There are 4 nested groupings, the coarsest first. Each group lies inside one group of the grouping before and may be the whole of it. The rows also spread widely along 10 directions, which tell nothing about the answers.
In the rows, zero is written as 128.
Some rows, each with its group in each grouping after it:
[112 121 120 154  99 160 129 106 151  94 142 138 118  93 133  92 121 143
 115  99 166 122 123 107 131 162 137 151 146 128 105]  tos k_304 Sesep k_574
[158 110 121 154 118 114  97 112 109 160 111 112 123 152 146 107 127 128
 130 105 140 122 132 157 137 181 171 121 132  83 138]  tos k_249 Viru k_119
[139 152 120 155  85 137 129 108 147 134 143 112 125 121 131 126 124 128
 122 108 153 119 139 107 120 166 121 134 119 110 135]  tos k_859 puf k_565
[139 129 121 146 121 132 119 112 136 127 147 155 133 124 166 124 136 136
 134 123 144 131 134 139 125 150 148 161 122 111 141]  tos k_304 Nez k_588
[139 194 105 151  85 104 111 134 136 130 139 108 145 130 152 139 113 132
 148 101 142 130 147 132 120 154 107 123 112 121 122]  tos k_859 Mebal k_418
[146 122 119 152  94 129 121 130 130 130 115 108 143  91 119 159 169 121
  76  74 142 162 151 164 123 144 143  88 157  58 106]  tos k_304 sadan k_407
[115 143  97 148  96 152 141 127 138 117 162 117 123 101 153 134 117 140
 123  76 158 138 142 109 119 146 103 127 135 118 120]  tos k_859 puf k_307
[133 105 128 143 130 166 159 117  95 139 155 120 120  88 172 133 120 137
 110  88 115 144 126 112 157 165 117  76 191  86 140]  tos k_304 Sesep k_401
[183 181 139 174  75  68  81 114 143 160 101 105 147 158 119 145 161 104
 130 163 118 124 153 164 107 151 173 127  92  90 143]  Bizo k_927 Taz k_257
[130  98 145 149 113 160 143 102 148  88 124 160 127  87 118 135 172 131
  68  92 144 155 142 117 155 154 152 163 121  77 145]  Bizo k_927 peri k_577
[123 209 107 114  67 140 174 156 108  82 133 112 162 103 215 174 114 157
  92  96 124 143 147 145 165 188 102  98 139 107 144]  Bizo k_443 tepob k_498
[149 147 154 133 169 114 126 105 167 116 167 201 143 146 137 172 134 129
 143 124  98 120 148 116 134  73  78 173  72 145 161]  tos k_859 Bem k_430
[154 110  94 175  93 114  72 116 131 157 109 112 111 159 149 112 127 126
 126  73 184 125 140 138 103 189 182 164  72  92 145]  Bizo k_443 filob k_228
[135 144 106 199  66 138 106 108 124 167 156  89 112 114 151 110 141 111
 152 130 170 145 149 100  85 178 183 145  98  93 165]  Bizo k_927 peri k_175
[164 167 167 134 118 116 134  87 173 106 125 182 154 128 130 137 158 131
 119 178 120 127 147 157 145 147 156 191  91 111 160]  tos k_859 Bem k_400
[144 140 104 146 103 128 124 120 125 133 149 126 134 138 164 136 127 138
 135 115 137 121 143 163 132 142 143 127 130 118 132]  tos k_859 Bem k_400
[133 161 107 160  99 112 105 130 121 129 149 130 140 131 164 134 133 129
 149 118 134 133 151 139 122 116 137 134 114 127 125]  Bizo k_927 peri k_577
[145 139  92 146 114 128 119 133 119 137 162 133 137 130 178 155 131 128
 146 112 132 125 148 158 114 113 139 122 131 126 129]  tos k_304 Sesep k_401
[133 153 122 169 117 124 103 105 142 160 164 130 142 108 133 134 154 109
 156 140 131 151 156 135  98  91 143 116 132 107 124]  tos k_859 Bem k_430
[155 112 148 169 116 147 136  93 148 162 160 118 110 113 110 157 144 104
 119 109 129 134 143  75 108 141 107 119 111  87 166]  tos k_859 puf k_307
[140 121 145 161 103 142 120  95 153 119 140 125 129 103  91 126 158 110
 110 129 135 127 138 111 128 133 136 121 141 108 111]  tos k_859 Mebal k_418
[181 145 160 124 163  55  80 131 123 141 101 164 160 177 137 173 142 121
 130 110  75 124 147 172 153  86 108 108  97 115 120]  Bizo k_443 tepob k_498
[134 114 110 174  72 160 130 108 142 108 162 118 119 117 125 153 163 110
 105 128 154 118 150 113 113 120 154 143 111 120 136]  Bizo k_927 peri k_577
[148 129 141 162 117 137 123  96 150 135 169 149 127 125 136 146 144 111
 141 157 127 116 140 105 109 118 126 149 111 127 150]  tos k_304 Nez k_588
[127 130  94 145 109 133 120 138 124 115 153 132 136 114 162 149 134 139
 118  76 146 135 145 153 120 119 124 119 141 116 107]  tos k_304 sadan k_407
[112 119  95 166  75 166 127 117 156  93 159 118 115 105 127 124 124 134
 104  77 185 113 133 100 105 147 123 151 120 136 106]  tos k_304 sadan k_407
[119 181 129 158  99 115  98 117 156 113 142 140 146 113 133 130 134 121
 141 125 146 138 151 107 106 108 120 147  91 141 108]  Bizo k_443 tepob k_498
[151 116 133 148  93 127 119 115 128 109 118 108 120 150 124 116 107 139
 101  95 135  82 113 127 151 173 111 107 153 131  96]  tos k_304 sadan k_407
[109 120 131 154 110 158 128 110 139 101 143 135 122  96 131 114 129 133
 104  90 153 133 131  87 136 144 123 133 128 123 114]  Bizo k_443 tepob k_498
[128 127 159 146 114 171 156  81 166  94 147 159 131  94 118 120 150 132
  95 142 138 126 131 104 150 157 137 162 131 110 146]  tos k_859 Bem k_430

New rows. What belongs after each?
[168  81 182 140 157 114 116  85 125 114 106 173 122 159 121 103 145 137
 101 144  90  96 112 141 186 156 158 145 144 111 138]  Bizo k_927 Taz k_257
[140  82 126 158 131 140 112 106 122 111 165 150 114 155 136 127 134 125
 133 123 121  90 129 119 145  89 131 138 130 158 117]  Bizo k_927 peri k_577
[123 195 160 133  92 134 148 113 175  69 109 159 153  88 131 141 133 143
  82 105 146 152 145  91 147 182 102 179  76 106 149]  Bizo k_443 tepob k_498
[ 93 144  72 144 102 150 108 133 123  80 176 151 139 118 196 105 120 147
 153 120 164 117 144 153 124  93 155 154 144 179  79]  Bizo k_443 filob k_228
[154 186 169 137 126 114 145 106 122 144 131 142 151 117 169 132 122 129
 143 157  95 144 141 118 156 179 119 125 125  88 178]  tos k_249 Viru k_119
[149 125 169 152 105 133 127  87 148 116 113 114 128 130  86 108 128 125
  96 131 117 100 116 110 163 161 111  98 163 114 105]  tos k_859 Bem k_430
[124 156 119 163  84 142 144 133 128 120 134 110 138  71 142 159 159 124
  89  73 144 189 160 115 123 163 128 114 121  60 151]  Bizo k_927 peri k_175
[135 133  89 133 107 135 124 136 142  87 161 163 152 123 165 165 161 136
 114 113 145 123 157 190 117  84 151 153 126 138 103]  tos k_304 sadan k_407
[145 158 134 124 107 133 147 118 118 101 133 139 152 128 173 134 133 139
 119 150 116 117 139 164 164 161 147 128 149 113 139]  tos k_249 Viru k_119
[122 101 104 150 112 139 100 119 126 103 145 131 116 152 147 107 111 139
 127  92 155  92 123 121 134 125 136 136 123 160  93]  Bizo k_443 tepob k_498
[176 103 162 151 160  81  81 105 116 158 109 163 131 168 133 123 145 122
 139 119  96 127 134 150 154 124 149 140 109  97 142]  Bizo k_927 peri k_577
[115 174 130 187  84 135 110  98 141 174 147  86 107  93 137  60  88 128
 171 105 174 146 125  51  98 210 119 133 129 103 134]  tos k_859 puf k_307
[132 135 123 152 121 139 133 116 142 124 169 130 130 117 122 164 128 123
 122  93 120 129 147 109 125  92  76 104 126 129 120]  tos k_859 Bem k_400
[150  82 196 138 200 116 119  90 107 165 122 154 127 116 107 107 130 129
 119  97  64 146 115 112 187 120  87  58 200  80 113]  tos k_859 Bem k_430
[138 113 140 158 115 157 134  90 148 118 167 147 125 111 122 128 152 116
 128 148 134 116 136 105 130 130 144 146 130 124 138]  tos k_859 Mebal k_418
[147  83 112 175 104 126  82 112 148 148 114 116 126 103  89 130 181 108
  93  72 171 157 150 159  93 125 180 124 130  64  95]  tos k_304 sadan k_407
[132 143 132 103 143 115 129 130 150  69 121 178 159 115 136 136 141 156
 100  89 117 134 139 176 170 100 101 139 156 131  76]  tos k_859 puf k_307
[152  84 147 125 181 110 111 116 115 134 121 164 139 128 122 139 148 138
 106  72  91 146 137 177 172  91 113  88 172  93  94]  tos k_859 Bem k_400
[144 143 141 137 125 119 117 100 150 109 130 155 129 163 143  99  97 152
 137 122 132  88 117 125 157 164 114 166 111 150 131]  tos k_859 Bem k_430
[137 133 111 164  76 161 147 104 145 135 160 100  99 133 143 125  97 134
 123  91 168  98 127  64 118 203 105 147  99 119 168]  tos k_859 puf k_565
[122 181 112 181  66 116 109 127 140 136 136  86 134  94 119 138 141 113
 117  99 145 159 154 106  98 142 120 100 125  94 114]  Bizo k_927 Taz k_257
[163 102 135 163 138 109  87 102 131 165 122 134 118 142 123 113 130 117
 140 106 130 123 130 132 122 141 147 128 124 103 126]  tos k_304 Sesep k_401
[131  92 123 139 104 180 179 125  99  98 139 125 125  82 169 153 158 145
  60  72 129 158 138 135 172 187 150 107 165  61 163]  Bizo k_927 peri k_175
[138 126 152 157 127 117 106 106 130 146 119 114 127 103  99 104 130 121
 122  86 123 146 127 104 146 154 108  90 163  88 101]  tos k_859 Mebal k_418
[144 118 138 157 152 101  89 106 146 156 118 144 120 134 109 114 118 134
 133  57 136 149 136 116 129 141 103 138 100  93 126]  tos k_859 Bem k_400
[167 120 144 145 119 137 154 112  93 146 156 131 131 133 180 167 153 124
 114 156  81 123 139 144 158 150 152  92 156  89 179]  Bizo k_927 Taz k_257
[146  87 151 122 152 156 162 108  91 119 144 161 122 125 199 109 110 163
 110 108 106 112 107 135 192 196 136 121 181 102 156]  tos k_304 sadan k_407
[138 127 156 131 136 139 137 105 126 105 137 169 136 127 166 123 130 141
 117 132 116 120 129 118 164 152 139 148 121 122 146]  Bizo k_443 tepob k_498
[128 137 120 151 114 131 121 120 136 145 142 115 132  91 118 137 142 122
 113  75 137 158 149 118 120 121 107  92 152  85 107]  tos k_859 puf k_565
[121 176 118 168  78 117 103 114 149 115 120 128 142  95 139  95 153 133
 123 130 162 159 148 144 114 165 182 161 123  96 116]  Bizo k_927 Taz k_257
[162 145 139 138 132  88 103 129  98 151 117 107 139 166 144 134 104 129
 141 108  90 107 130 149 158 137  97  68 156 116 111]  tos k_249 Viru k_119
[154 174 148 137 113 100 118 121 141 116 129 142 148 135 141 139 120 131
 136 136 101 110 134 137 144 129  99 115 135 134 114]  tos k_304 Sesep k_574
[181 143 152 137 109 102 115 103 139 143 121 131 145 154 122 145 153 115
 121 162 104 100 141 164 142 133 146 113 137 107 128]  tos k_859 puf k_565
[135 188 127 138  89 107 107 126 145  94 131 143 160 133 153 138 140 129
 131 151 132 118 149 154 129 113 142 144 107 147 103]  Bizo k_443 tepob k_498
[122 138 102 152 115 149 135 126 115 132 196 126 143  93 157 162 156 112
 148 129 118 144 158 139 115  71 125  84 169 125 110]  tos k_859 Mebal k_418
[124 112 120 150  78 175 137 102 143  78 157 135 133 112 139 132 163 122
  96 159 154 100 139 134 132 122 180 143 138 143 110]  Bizo k_443 tepob k_498
[110 131 129 148 131 164 153 106 111 106 191 171 123 109 198 109 116 148
 155 140 121 126 131  93 154 131 129 161 138 147 158]  Bizo k_927 peri k_577
[148 199 152 131  99  81 106 121 156  66  97 166 162 148 141 104 128 150
 125 149 121 112 136 162 163 151 134 184 100 151 108]  Bizo k_927 peri k_175
[151 187 123 155  83  82  92 128 147 104 113 130 144 164 140 120 119 135
 142 125 136 106 141 144 128 146 130 163  81 149 119]  Bizo k_927 peri k_175
[122 157 112 137 110 110 102 132 128 111 114 136 151 107 157  99 128 149
 124  95 146 150 132 170 140 155 140 126 166 106  80]  tos k_304 Nez k_588
[132 147 143 153 105 144 141 108 145 114 153 140 132  98 140 133 130 129
 117 121 135 130 137  99 127 151 111 137 129 115 135]  tos k_304 sadan k_407
[182  42 149 142 171 113  89 102 109 156 120 168 132 161 131 155 189 110
 106 128 100 124 142 189 145  88 199 115 129  85 133]  Bizo k_443 tepob k_498
[163 110 160 118 170 124 140 113 127 121 129 184 155 102 141 174 175 123
  96 121  77 157 147 173 162  95 132 109 161  79 134]  tos k_304 Sesep k_401
[159 178 188 153 116 113 132  94 138 140 144 140 138 137 143 148 119 113
 143 174  91 111 135  69 140 150  95 127  92 128 173]  Bizo k_443 tepob k_498
[136 128 116 141 137 103 100 132 111 135 132 128 120 162 165 106  75 154
 148  62 126 103 112 120 149 162  78 115 141 139 107]  tos k_304 Nez k_588
[116 144 109 128  95 154 158 130 122  86 143 118 142  95 149 138 127 151
  88  83 131 136 138 155 165 145 105  88 184 113  93]  tos k_859 Bem k_400
[158 125 119 157 112 110  99 117 119 173 125 103 127 131 140 120 138 123
 137  99 137 141 141 152 121 153 151 101 146  81 121]  tos k_859 puf k_307
[146 159 112 171  66 105  73 109 153 133  99 100 139 124 112  83 143 117
 134 141 171 121 136 167 103 162 192 138 138 114  77]  tos k_304 Sesep k_401
[174 149 177 131 163  56  90 124 113 141  95 160 158 156 128 146 142 127
 129 112  60 141 140 160 176 101  98  96 135  98 116]  Bizo k_927 peri k_577
[140 168 129 142  86 107 111 131 117 118 103 101 139 142 155 118 104 143
 114  95 133 115 128 130 153 185 118 102 130 118 111]  Bizo k_443 tepob k_498
[147 128 129 140 119 139 137 108 123 145 154 136 131 123 159 130 135 131
 131 128 125 122 138 135 139 146 140 122 148 103 145]  tos k_859 puf k_565
[152 103 137 155 120 133 129 116 117 117 149 130 120 142 134 153 138 123
 111 106 108 110 136 115 147 122 114 111 127 125 140]  Bizo k_927 peri k_175
[110 176 144 164 112 118  98 110 136 140 133 130 137  91 143  88 118 129
 152 114 145 164 138  85 119 148 126 130 122 113 111]  Bizo k_443 tepob k_498
[140 114 129 139 125 134 124 106 131 108 150 144 134 139 130 122 130 134
 125 132 116  99 132 154 154 105 127 115 161 147  96]  tos k_859 Bem k_400
[125 185 101 162  72 111 114 146 127 124 129  98 147  99 145 157 142 125
 115  75 143 169 162 134 116 134 113 104 120  90 115]  Bizo k_927 peri k_577
[139 168 123 146 103  97 113 141 130 106 112 126 138 138 143 136 113 145
 115  64 130 138 141 127 145 159  94 135  99 115 127]  Bizo k_927 peri k_175
[145 167 143 132 100 156 176 111 146  96 134 150 133 103 175 146 110 150
  98 110 133 128 130  97 157 219 106 164 106  99 187]  tos k_304 Sesep k_401
[145  84 112 159 124 129 108 124 118 126 137 134 123 130 132 148 163 124
 105  78 133 140 147 151 130 112 153 121 125  96 125]  Bizo k_927 peri k_175
[164 142 135 152  96  81  84 134 123 145  72  84 130 162 112 139 113 127
  94  53 129 121 131 130 143 181 103  82 108  88 108]  Bizo k_443 tepob k_498
[147 116 131 161 137 127 105  94 114 183 170 134 118 139 157 100 127 119
 177 149 123 115 134 123 119 123 156 119 149 120 135]  tos k_859 puf k_565
[128 156  91 158  70 123 112 143 126 125 134  81 127 121 138 133 105 133
 123  67 150 119 135 128 117 149 101  82 152 124  88]  tos k_304 Sesep k_574
[182 129 130 165 141  71  58 106 150 179 125 159 127 186 143 128 131 118
 173 129 139 114 140 148  94 136 155 187  53 113 160]  tos k_304 Nez k_588
[158 156 132 157  70 140 147 105 133 126 164  92 134 137 128 166 136 109
 121 170 110  89 142 129 132 125 114  81 149 137 129]  tos k_859 Bem k_400
[145 164 154 158 116 114 132 118 108 140 153 126 138 118 157 142 129 121
 144 139  90 138 142 104 143 133 106  97 137 114 150]  Bizo k_927 peri k_175
[127 134  71 160 102 138 113 138 128 143 173 127 130 114 178 160 141 127
 140  82 165 152 156 143  86 120 138 140 109 104 139]  tos k_304 Nez k_588
[139 160 162 165 102 111  99 103 133 137 107 109 132 116 117  99 118 118
 124 122 126 132 130  92 140 169 118 102 140 106 109]  Bizo k_443 filob k_228
[141 146 175 133  99 151 154  91 159  77 124 156 151  86 119 124 166 129
  82 174 120 129 129 133 161 161 144 142 165 104 118]  tos k_304 Nez k_588
[147 120 117 155 110 129 119 116 128 147 134 112 127 123 129 140 139 127
 112  88 137 140 144 148 130 145 134 105 138  87 126]  tos k_859 Bem k_400
[138 163 130 155  91 120 123 121 129 117 134 127 137 124 151 134 130 131
 125 117 128 134 143 120 139 151 125 136 115 113 139]  Bizo k_927 peri k_577
[104 102  83 135 141 159 126 123 129 110 180 166 125 103 165 119 135 147
 135  75 159 138 145 144 124  90 136 148 149 133 101]  tos k_859 puf k_565
[114 166 126 172 103 101  65  97 176 128 116 137 141 100  88  63 139 126
 150 119 175 154 144 139 101 120 157 165 120 123  64]  tos k_859 Bem k_400
[200  84 172 127 166 116 143 102  95 149 131 184 132 171 184 173 162 130
 114 152  67 116 137 165 185 150 166 144 111  77 215]  Bizo k_927 peri k_577
[162  98 131 143 108 117 115 122 131  96  99 137 129 150 120 142 154 137
  76  84 131 117 135 162 159 157 152 142 112  98 129]  Bizo k_927 peri k_175
[170 171 153 129 103  82  97 106 155 111  95 141 154 155 121 107 137 135
 129 158 121 102 132 178 151 148 146 147 133 128  95]  tos k_859 puf k_307
[148 157 134 137 132 116 142 132 112 118 155 163 145 130 190 162 136 139
 135 120  98 142 151 139 151 130 119 142 107 113 172]  Bizo k_927 peri k_175
[127 169 126 143  63 142 131 105 161  78 117 129 151  92 126  98 157 137
 102 149 166 130 137 158 141 183 182 162 146 109 102]  tos k_859 Mebal k_418
[159 172 125 164  88  92  86 114 163 135 111 116 141 152 107 137 138 110
 134 127 153 120 153 141 101 143 142 157  69 111 132]  tos k_249 Viru k_119
[134 128 105 153  97 139 121 117 138 120 152 121 139 113 124 149 157 122
 113 114 140 134 153 163 120  97 142 107 148 114  97]  tos k_859 Bem k_400
[133 125 109 144 124 126 110 122 134 127 139 133 139 124 134 136 141 134
 117  85 137 137 143 159 131 110 128 114 142 109 104]  tos k_859 Bem k_430
[143 143 121 144 123 133 130 120 126 131 154 145 141 109 165 145 137 127
 136 127 119 137 144 141 128 122 134 122 142 115 133]  tos k_304 Sesep k_401
[116 194  93 140  67 132 139 142 136 104 149  94 144 102 155 141 110 141
 123  85 149 135 146 128 125 144  86  97 153 128  91]  tos k_859 puf k_307
[135 144 144 156 110 119 121 110 133 118 123 135 129 118 135 113 132 136
 112 113 124 135 131 118 146 166 134 134 131 103 133]  Bizo k_927 Taz k_257
[116 127 135 179  72 169 136  91 157  92 142 126 108  97 120  87 134 132
 107 123 177 123 128  72 125 193 157 182 106 120 143]  Bizo k_927 peri k_175
[105 159 138 164 111 138 134 121 121 126 157 122 133  76 139 128 127 126
 128  88 122 169 145  76 135 125  86  97 151 103 121]  Bizo k_927 peri k_577
[150 129 130 152 111 135 120 103 152 118 139 148 133 119 133 132 146 121
 121 135 140 121 140 134 122 135 151 154 119 119 130]  tos k_304 Sesep k_401
[144  89 106 152 101 174 157 115 129 122 169 107 115 128 128 188 142 120
  82  81 130 108 141 117 133 124 101  89 137 108 145]  tos k_859 Bem k_430
[156 151 149 160  97 108 121 122 158 102 126 124 132 137  88 184 143 111
  91  88 112 123 151  93 127 115  69 124  77 119 137]  Bizo k_927 peri k_175
[155 102 116 119 127 141 146 134 105 106 138 140 158 103 154 184 182 123
  81 119  92 138 151 212 159  86 154  64 205  94  95]  tos k_304 Sesep k_401
[119 207 116 145 119 102 118 140 117 136 165 119 156 116 166 145 105 126
 172 116 107 145 155 120 121  94  70  88 139 137 109]  tos k_249 Viru k_119
[140 113 155 154 109 163 151  90 125 114 147 156 135  88 152 126 180 122
 103 167 124 149 144 131 153 154 190 150 147  81 163]  Bizo k_927 peri k_577
[129 141  96 188  71 152 124 113 122 199 161  65 111  82 139 129 140 108
 137  88 172 168 153  92  79 177 149  89 139  54 153]  tos k_859 puf k_565
[108 108 127 158 143 160 135 108 111 158 180 125 118  68 145 112 136 124
 142  90 127 169 139  94 123 109 111  78 195  93 108]  tos k_859 puf k_307
[151 137 110 156  60 117 100 127 146  99  79  87 122 154 112 134 113 134
  72  56 168 103 131 127 139 206 122 128  95 105 110]  Bizo k_443 filob k_228
[ 97  80 113 168 118 165 122 119 124  96 161 124 113  83 108 114 148 126
 100  65 145 144 136 101 132  94 118 100 171 126  77]  Bizo k_927 peri k_175
[142 168 101 136  96 117 128 137 122 133 152 111 141 138 160 158 118 134
 134  99 124 117 147 145 130 122  96  94 142 126 115]  tos k_859 puf k_565
